There are 4 nested groupings, the coarsest first. Each group lies inside one group of the grouping before and may be the whole of it. The rows also spread widely along 14 directions, which tell nothing about the answers.
In the rows, zero is written as 128.
Some rows, each with its group in each grouping after it:
[153 126  66  71 135 170  66 120  45 185 103 139 176 116  94 105  42  76
  83 130 169 107 157 118 136 166 178 115]  k_377 pobe Mer Nenan
[155 141  94 141 134 156 125  77 160 105 158 114 137 178  99 153 208 176
 168 162  99 137 127 132 134 130 130  79]  k_377 pobe Muz Noz
[110 142 203 165 100 148 116 100 109 197 107 130 130 115  89  99 119  77
  68  87 169 143 104 151  81 179 181 198]  k_886 Lolat Tiz Bab
[137 123 134  76  98 110 115  95 145 129  90 115 197 153  58 129 109 117
 109 155 109 176  84 106 145 112 138 168]  k_886 Dab tafuz ruv
[124 181 150 155 109 102 167 133 144 116 137 139 117 142 117 129 103 130
 114  72 130 150 103 140 135 107 107 117]  k_377 pobe Mer Zafu
[110 198 118 142 143  74 140 150 190 114 125 148 156 146  80 166 139 122
 101 145  97 149  95  99 125  55  76  98]  k_377 meniv Tol pofor
[137 135 107 127 148 127 115 111 114 135 113  88 149 170 147 124 116 104
 168 169 123 123 150  93 156 106 136 146]  k_886 Lolat mulop mito
[160  97 174 148 118 141 142  84 162  91 121 115 128 126 130 143 170 180
 129 111 139 107 114 141 136 112 121 112]  k_377 meniv Tol luf
[125 129 183 170 117 139 128 153 153 124 151 138 109 107 104 128 144 156
  80  98 151 102 124 161 126 131  85 114]  k_886 Lolat Tiz zan
[135 114 190 202 131 150 126  64 123 163 118  88 136 152 139 139 167  97
 138 156 155 106 162 154  88 139 162 155]  k_886 Dab lat Nised
[106 136 110  81  72  59 160  69  70 125  86 101  98 159 184 144 120 143
 185 112 100 153 136 151 100 146 217 134]  k_377 pobe babo Zekoz
[106 128 135 100  93  86 122 135 110 123 125 113 105 118 125 136 161 179
 121 127 107 128 119 134 149 122 115 122]  k_886 Dab tafuz ruv
[ 98 147 127 133 141  86  96 133 105 185 117 144 139 116  91 148 139 100
  86 166 130 112 143 139  91 104 136 124]  k_377 pobe Muz Noz
[151 170 112 112 106 138 108 131  88 129 155  92 132 119 155 135 160 175
 137 130 133 105 149 112 188 144 126 108]  k_377 meniv Tol pofor
[169 146 101 167 120 148 196  91 114  64 181 141 118 136 118 101  85 144
 112  64 126 120 141 115 158 123 115  65]  k_377 pobe Muz Noz
[148  99 144  69  97 116 143  74  85 123  93 150 166  63 123 122  87 111
 126 138 139 183 117 122 133 137 190 201]  k_377 pobe babo Zekoz
[169 133  87 115 141 158 136  80 134  95 111 130 171 143 131 146  93 109
 157 147 130 144 143 107 130 123 157 108]  k_377 meniv Tol luf
[112  93 141 138  95  98 135 179 131 153 154  90 124 151 146  82 114 144
  82 135 130  54 137 141 143 143 107 135]  k_377 pobe babo Zekoz
[185 152 147 122  92 168 139 129 140  52 143 119 159  97 150 183 110 185
 131 115 151 110 166 164 169 151 108  73]  k_886 Lolat Tiz zan
[163 104 125 108  74 136 129 144 117 105 173  80 149 126 145 107 143 200
  97 134 127  62 147 126 190 162 108 104]  k_377 meniv Tol pofor
[139 130 128  91 102 106 125 138 131 122 110 100 159 138 145 126 102 141
 130 135 128 124 119 114 163 118 129 147]  k_377 meniv Tol luf
[ 94 161 110 137  95 129 122 139 121 183 159 109 158 123 110 108 158  93
  82 193 105 130 136 103 108 190 161 174]  k_886 Dab lat Nised
[160 113 136 147 155 168 104 107 137 132 111 108 134 154 145 135 129 132
 152 126 162  95 143 141 138 119 130 105]  k_377 pobe Mer Nenan
[137 108 187 121 112  93 149 101 121  97  93 145 145  74 122 150  93 123
 113 121 144 148 130 140 128  90 127 160]  k_886 Lolat Tiz Bab
[132 166  88 108 156 146 118 121 129 121 123 158 131 117 138 151 126 116
 190 150 126 196 129 115 136 115 133 140]  k_377 meniv Tol pofor
[146 132 112 122 150 155 157 111 164  75  94 155 127  84 188 156 112 127
 158 130 139 137 130 112 114 133 163 115]  k_377 pobe Mer Zafu
[127 140 121 134  98 144 155  67 106 139 141 123 158  89 106  97 155  95
  84 161 106 152 118  72 113 183 198 180]  k_886 Dab tafuz ruv
[154 144 147 144 111 113 141 131 136 112 168 119 170 118 115 143 135 143
 126 166 124 132 149 133 164 101  85 138]  k_377 meniv Tol pofor
[127 141 127 186  99 111 196 105 127  91 193 111 131  97 166 130 166 130
 121 187  92 103 184 112 115 158 143 134]  k_886 Lolat mulop mito
[118  99 137 108  57  92 179  60  71 107 110 126 109 108 148 125  98 133
 118  98 114 134 148 157  81 181 215 140]  k_886 Lolat mulop mito
[142 109 189 153 113 137 131 124  96 115 178 117  86  74 145 114 185 190
 155 123 145 140 144 150 187 123  85 169]  k_886 Lolat Tiz Bab

New rows, each followed by its group in each grouping:
[143 114 168 186 122 203 111 133 136 144 184 140 127  75 122 129 177 137
 106 161 162 107 171 175 109 199 124 143]  k_886 Lolat Tiz Bab
[132 157 153 149 130 108 135  82  59 152 100 119 107 128 154 124  96  98
 143  79 160 135 145 127 126 103 163 140]  k_377 meniv Tol pofor
[137 207 119 132 113 133 144 118 143 105 109 129 158  87 168 189 140 125
 102 144 131 106 148 113 105 160 186  91]  k_377 pobe Muz Noz
[152  81 144 142 119 126 145 100  80 122 139 104 107 125 156  90 108 149
 124  99 152  81 155 135 155 125 137 123]  k_377 pobe Muz Noz
[138 127 101 127 140 133 133 129 161 106 125 107 164 132 118 110 125 119
  90 162 110  90 119  59 152 119 124 117]  k_886 Lolat Tiz Bab
[143 193  81 115 141 139 108 146 147 100 129 134 131 146 111 169 140 173
 114 107 124 104 122 118 156 108 103  30]  k_377 pobe Muz Noz
[141 139 145 131 110 102 139 109 101 119 134 117 160 112 100 125  99 117
  86 132 129 116 144 111 150 106 119 129]  k_886 Lolat Tiz zan
[127 187 104 171 134 135 141 170 142 117 167 110 110 144 173 141 141 147
 125 128 128  77 162 129 141 138 109  69]  k_377 pobe Muz Noz
[120  88  99  87 133 118 122 117 133 111  86 147  93 151 128 129 107 157
 146  93 128 127 107 149 111 115 141  90]  k_377 pobe babo Zekoz
[150 126 122 124 129 127 101 114  73 140 169 147 119 118  49 112 135 171
  86  94 142 120 129 143 174  94  80  83]  k_377 pobe Muz Noz
[128 134 129 102 153 123 104 113 118 116  75 118 121  90 145 139 145 144
 109 124 136 101 111  66 156  96 145 122]  k_886 Lolat mulop mito
[146 110  85 124 145 124 137 117 111 112 150 113 136 129 156 117 126 132
 158 174 115 108 163 103 160 108 121 117]  k_377 pobe Mer Nenan
[140  96 118  78  80 103 132 101  86 125 132 106 127 148 112 100 118 173
 130 107 116 133 115 139 162 137 145 135]  k_377 pobe Muz Noz
[102 111 127 135 161  86 142 106 172 118  74 125 124 162 120 121 117  94
 136 142 106 137  96  84 105  69 132 144]  k_886 Lolat Tiz Bab
[130 138 115 140 190 133 104 167 129 125 102 144 102 138 173 154  85 115
 183 127 164 118 162 149 141  68  87  94]  k_377 pobe babo Zekoz
[112 132 199 149 116  67 125 118 115 143  97 139 125  76 143 191 150 136
 102 145 151  99 160 186  83  94 137 125]  k_377 pobe Muz Noz
[109 167 132 158  97 133 150 165 153 125 163 129 108 171 124 124 104 130
 137  99 124 150 133 176 114 163 106 118]  k_886 Lolat Tiz zan
[145 130 123 128 132 124 141 109 112 102 153 127 144  94 123 123 136 131
 138 167 116 148 144  94 168 107 112 151]  k_886 Lolat Tiz Bab
[129 111  66 132 145 128 142 153 123  91 158 129  94 126 190 138 132 160
 161 159 114  76 184 134 133 130 115  61]  k_377 pobe babo Zekoz
[125 115 114 173 170 133 129 122 134 147 141 133 116 162 132 120 125  97
 160 158 135 121 157 139 110  98 112 123]  k_377 pobe babo Zekoz
[109 132 107 115 141 141 110 136 140 140 111 123 115 145 133 125 136 128
 152 142 123 150 115 113 132 130 130 137]  k_886 Dab lat Nised
[121 156 148 166 164 176 113 187 184 129 148 157 131  90 124 140 135 120
 120 150 152 147 126 127 141 121  69 142]  k_886 Dab lat Nised
[149 124 131 174 134 134 161  97 194  76 122 113 118 199 142 163 142 161
 159 110 122  96 135 166 100 110 122  51]  k_377 pobe Muz Noz
[156 115 130 121 128 111 127 145 149  75 134 131 140 103 137 175 135 190
 116 146 132  77 157 152 156  87  81  58]  k_377 pobe Muz Noz
[ 85 113 158 146 118 110 116 124 169 169  82  85 117 153 147 120 179 122
  91 149 121  78 102 107  84 150 170 150]  k_886 Dab lat Nised
[119  86  57 164 228 178  65 105  58 204 143 167  72 133  75  67 135  86
 102 121 158  81 153  98 108 102 123  75]  k_377 pobe Mer Nenan
[157 105 125 174 154 166 133  97 151 114 135 120 135 146 150 143 143 126
 149 155 145  88 165 148 108 132 134  93]  k_377 pobe Mer Zafu
[120 127 145 114 111 151  94 109  76 187 146 144 108  96  98 104 165 139
 126 122 148 167 114 153 130 167 156 180]  k_377 pobe babo Zekoz
[130 125 148 103  96  71 139  82  93 136  97  85 170 158 118 129  95 105
 144 155 114 158 132 114 151  89 144 178]  k_886 Dab lat Nised
[169 156  89  86 130 104 124 108  96  85 144 120 161 130 114 157 120 169
 165 152 112 149 147 109 207  66  92  92]  k_377 pobe Muz Noz
[109 112 140 144 129  88 149 104 119 153 133 140 126 134 101 102 122 100
 119 142 118 152 120 128 106 102 135 169]  k_377 pobe Muz Noz
[102 164  99 126 129 109 135 124 110 161 135 140 105 147 104  95 120 109
 121 102 114 161  98 105 127 123 139 139]  k_377 pobe Mer Nenan
[131 138  77  42  76 108 150 127 148  91 108 113 163 125 151 121 109 155
 133 143  86 158  89  78 157 161 171 151]  k_377 meniv Tol luf
[124  78 145 137 118  73 172 103 120 105 135 109 138 129 136 103 111 116
 146 171 101 141 144 111 145  82 109 175]  k_886 Dab tafuz ruv
[122 143 136  73  55  86 150 147  59 128 141 124 136 100 106  80  43 134
  77  70 129 154 114 121 180 148 129 167]  k_886 Lolat Tiz zan
[162 138  97  84 125 127 113 152 147  84 109 134 185 114 132 182  81 149
 118 160 135 102 158 141 151 110 112  71]  k_377 pobe Muz Noz
[115 138  94 176 155 147 142 155 108 116 183 135  69 113 159 101 140 139
 129 123 127  89 171 113 138 138 100  85]  k_886 Lolat Tiz zan
[126 164  62 100 147  89 142 124 109 107 144 158 141 111 109 140 110 121
 143 161  94 165 136  90 154  76 107 105]  k_377 pobe Mer Nenan
[135 107  92  73 107  94 128 136 129 129 132 109 196 125 127 115 103 112
 131 214  97 140 135  88 159 118 132 181]  k_377 meniv Tol luf
[143  70 141 113  89 129 130 116 113 147 156  96 134 163  97  61 122 158
 108 113 129 115 108 138 164 147 123 162]  k_377 pobe Muz Noz
[154  92 109 133 136 171 115 153 119 109 155 108 128 150 156 120  92 147
 167 147 148 105 180 156 170 135  85 105]  k_886 Dab lat Nised
[121 103 127 155  84 119 165 111  88 166 213 141 142 112  80  64 126 106
  85 161 110 148 147 145 115 176 140 186]  k_377 pobe Muz Noz
[129  57 141 120  82  97 143 105 128 100 117  96 106 167 116 110 121 181
  88  91 117  57 128 158 117 137 130  76]  k_886 Lolat Tiz Bab
[ 87 113 124 179 165 123 100 170 196 151 132  71  66 220 164 112 213 163
 167 154 108  62 120 122 125 111  86  99]  k_886 Lolat Tiz Bab
[109 164 173 162 105  84 130 143 127 140 126 110 120 143 118 147 126 131
  89 107 136  95 139 156 117 110 107 107]  k_886 Lolat Tiz zan
[137 131 100 150 190 120 115 131 103 122 129 136  95 132 142 129 120 133
 152 120 144  96 154 112 160  54  81  74]  k_377 pobe Mer Zafu
[108 116 124 106 102  90 134 123 122 112 131 127 123  98 134 155 161 162
 129 172 101 132 144 136 125 124 125 125]  k_886 Dab lat Nised
[124 133 175 142 124  84 107 159 158 148 121 102 148 151 109 145 142 149
 100 144 138  91 121 149 147  76  78 126]  k_377 pobe Muz Noz
[130 147 122 143 168 161 113 179 178  88  99 125 104 113 180 154 129 156
 126 111 150  76 132 107 149 111  93  66]  k_886 Dab tafuz ruv
[165 151 162 194 129 174 138 144 156 108 182 126 140 116 137 143 145 150
 119 126 159  97 161 156 148 134  79 100]  k_377 meniv Tol pofor
[134 143 170 190 110 143 137 116 130 138 178 114 137 104 102 125 182 139
  75 149 131  91 148 129 127 151 117 133]  k_886 Lolat mulop mito
[134  27 167  92  83 123 172  76 163  82  78 144 142 101 104 100  92 140
  88 105 122 144  82 133  95 150 170 168]  k_886 Dab tafuz ruv
[120 149  81 136 128 136 144  98 115 128 145 145 122  92 130 124 165 124
  94 146 107 110 135  84  98 163 176 103]  k_377 meniv Tol pofor
[121 116 149 139 101 131 133 124 168 137 122 102 160 155 128 137 135 118
 125 171 121 128 132 146 105 154 140 155]  k_886 Dab lat Nised
[102 124  97 124 149 125 130 161  73 147 158 179  99  75 100  83  71  98
 100 117 135 161 141 107 147 110  91 147]  k_886 Dab lat Nised
[124  81 149 163 141 112 128 122 192 150 126  86 150 190 112  98 167 123
 112 178 113  80 105 109 121 100 110 150]  k_377 pobe babo Zekoz
[122 138 166 118 119  83 110 184 105 159 130 109 155  83 172 139 110 119
 136 185 150 117 162 142 170  97  95 190]  k_377 pobe Mer Zafu
[136 133  93  24  92  77 137  93  98 101  45  98 173 111 195 155  79 123
 160 160 110 145 128  86 144 132 222 159]  k_377 pobe Muz Noz
[155 129 143 133 170 149 100  89 120  98  93 149 137  68 130 188 150 135
 138 155 155 117 160 125 127  90 130  96]  k_886 Lolat Tiz Bab
[102 145 113  89 105 153 127 175 152 162 128 149 122 144 125  78  88 112
 147 104 130 208  73 133 134 182 149 206]  k_377 pobe Muz Noz
[118 178 137 154 100 117 159 154 138 113 169 131 126 118 113 123 124 139
  93 112 116 133 126 123 144 137 101 124]  k_886 Lolat mulop mito
[150 123 131 158 142 152 139  65 157  93 117 109 108 129 148 150 213 178
 126 124 123  78 120 106 116 132 165  71]  k_377 pobe Muz Noz
[140 134 151 177 137 110 152 116  95 148 159 124 146 128 124 107  92  84
 125 145 146 126 164 133 139  95 110 158]  k_377 pobe babo Zekoz
[141 155 172 112 113 110 132 147 180  66  76 119 146  90 164 193 124 169
 113 117 141 101 120 130 146 102 113  97]  k_886 Lolat Tiz Bab
[142  92 144  87 128 131  96 136  57 159 124 141 136  68 147 116  90 122
 152 152 168 150 160 153 165 123 130 191]  k_377 pobe babo Zekoz
[113 169 159 187 143 129 147 140 120 132 138 160  64  89 143 128 137 141
  91  51 160 103 125 143 113 116 113  86]  k_377 pobe Mer Nenan
[130  38 181 152 124 146 137 130 131 147 128  86 116 139 151  46 109 124
 117 122 155  96 119 114 159 132 113 202]  k_886 Dab lat Nised
[122  77 122  72 114  77 106  81  89 140  82 128 136  96 130 154 152 147
 134 175 118 119 138 140 107 112 173 137]  k_377 pobe Mer Zafu
[130 158 150 184 131 117 136  95 125 151 130 106 130 160 117 132 148 114
  99 117 139  90 138 132 106 118 145 103]  k_377 pobe Muz Noz
[167 185 153 163 130 124 132 115 125  88 150 121 173 101  91 174 131 145
  79 134 139  93 156 111 171  79  79  75]  k_886 Lolat mulop mito
[146 130 135 172 187 149  82  72 128 150  80 101  99 188 118 152 176 142
 135  94 161  60 126 127 116  76 132  45]  k_377 pobe Mer Zafu
[123 137 124 129 126 126 139 150 163 130 133 131 134 140 128 114 118 126
 126 130 124 137 107 122 137 125 115 142]  k_377 pobe Mer Nenan
[162 132 170 128  84 109 156  79  94  97 138 105 171 113 124 151 111 134
 147 147 130 162 159 149 160 114 127 158]  k_886 Dab tafuz ruv
[105 116 101 115 144 116 120 146 104 113 110 152  56 138 134 122  94 153
 142  65 135 122 130 149 125 109 109  72]  k_886 Lolat Tiz Bab
[103 193 135 107 149 138 107 230 198 107  88 132 121  97 209 171 111 133
 167 144 144 145 118 116 155 125 100 149]  k_886 Lolat Tiz Bab
[146 166  78 134 163 168 110 121 125 133 126 124 139 144 141 127 119 108
 141 134 139 120 138  87 142 129 141 100]  k_377 meniv Tol luf
[101 114 173  74  63  45 143 138 143 118  86 109 123 107 146 144 147 186
 102 118 109 122  87 145 129 121 148 155]  k_377 pobe Muz Noz
[109 119  92 129 136 165 129 161 145 125 143 159 117  98 139 119 115 113
 123 156 124 138 144 131 101 176 135 129]  k_886 Dab tafuz ruv
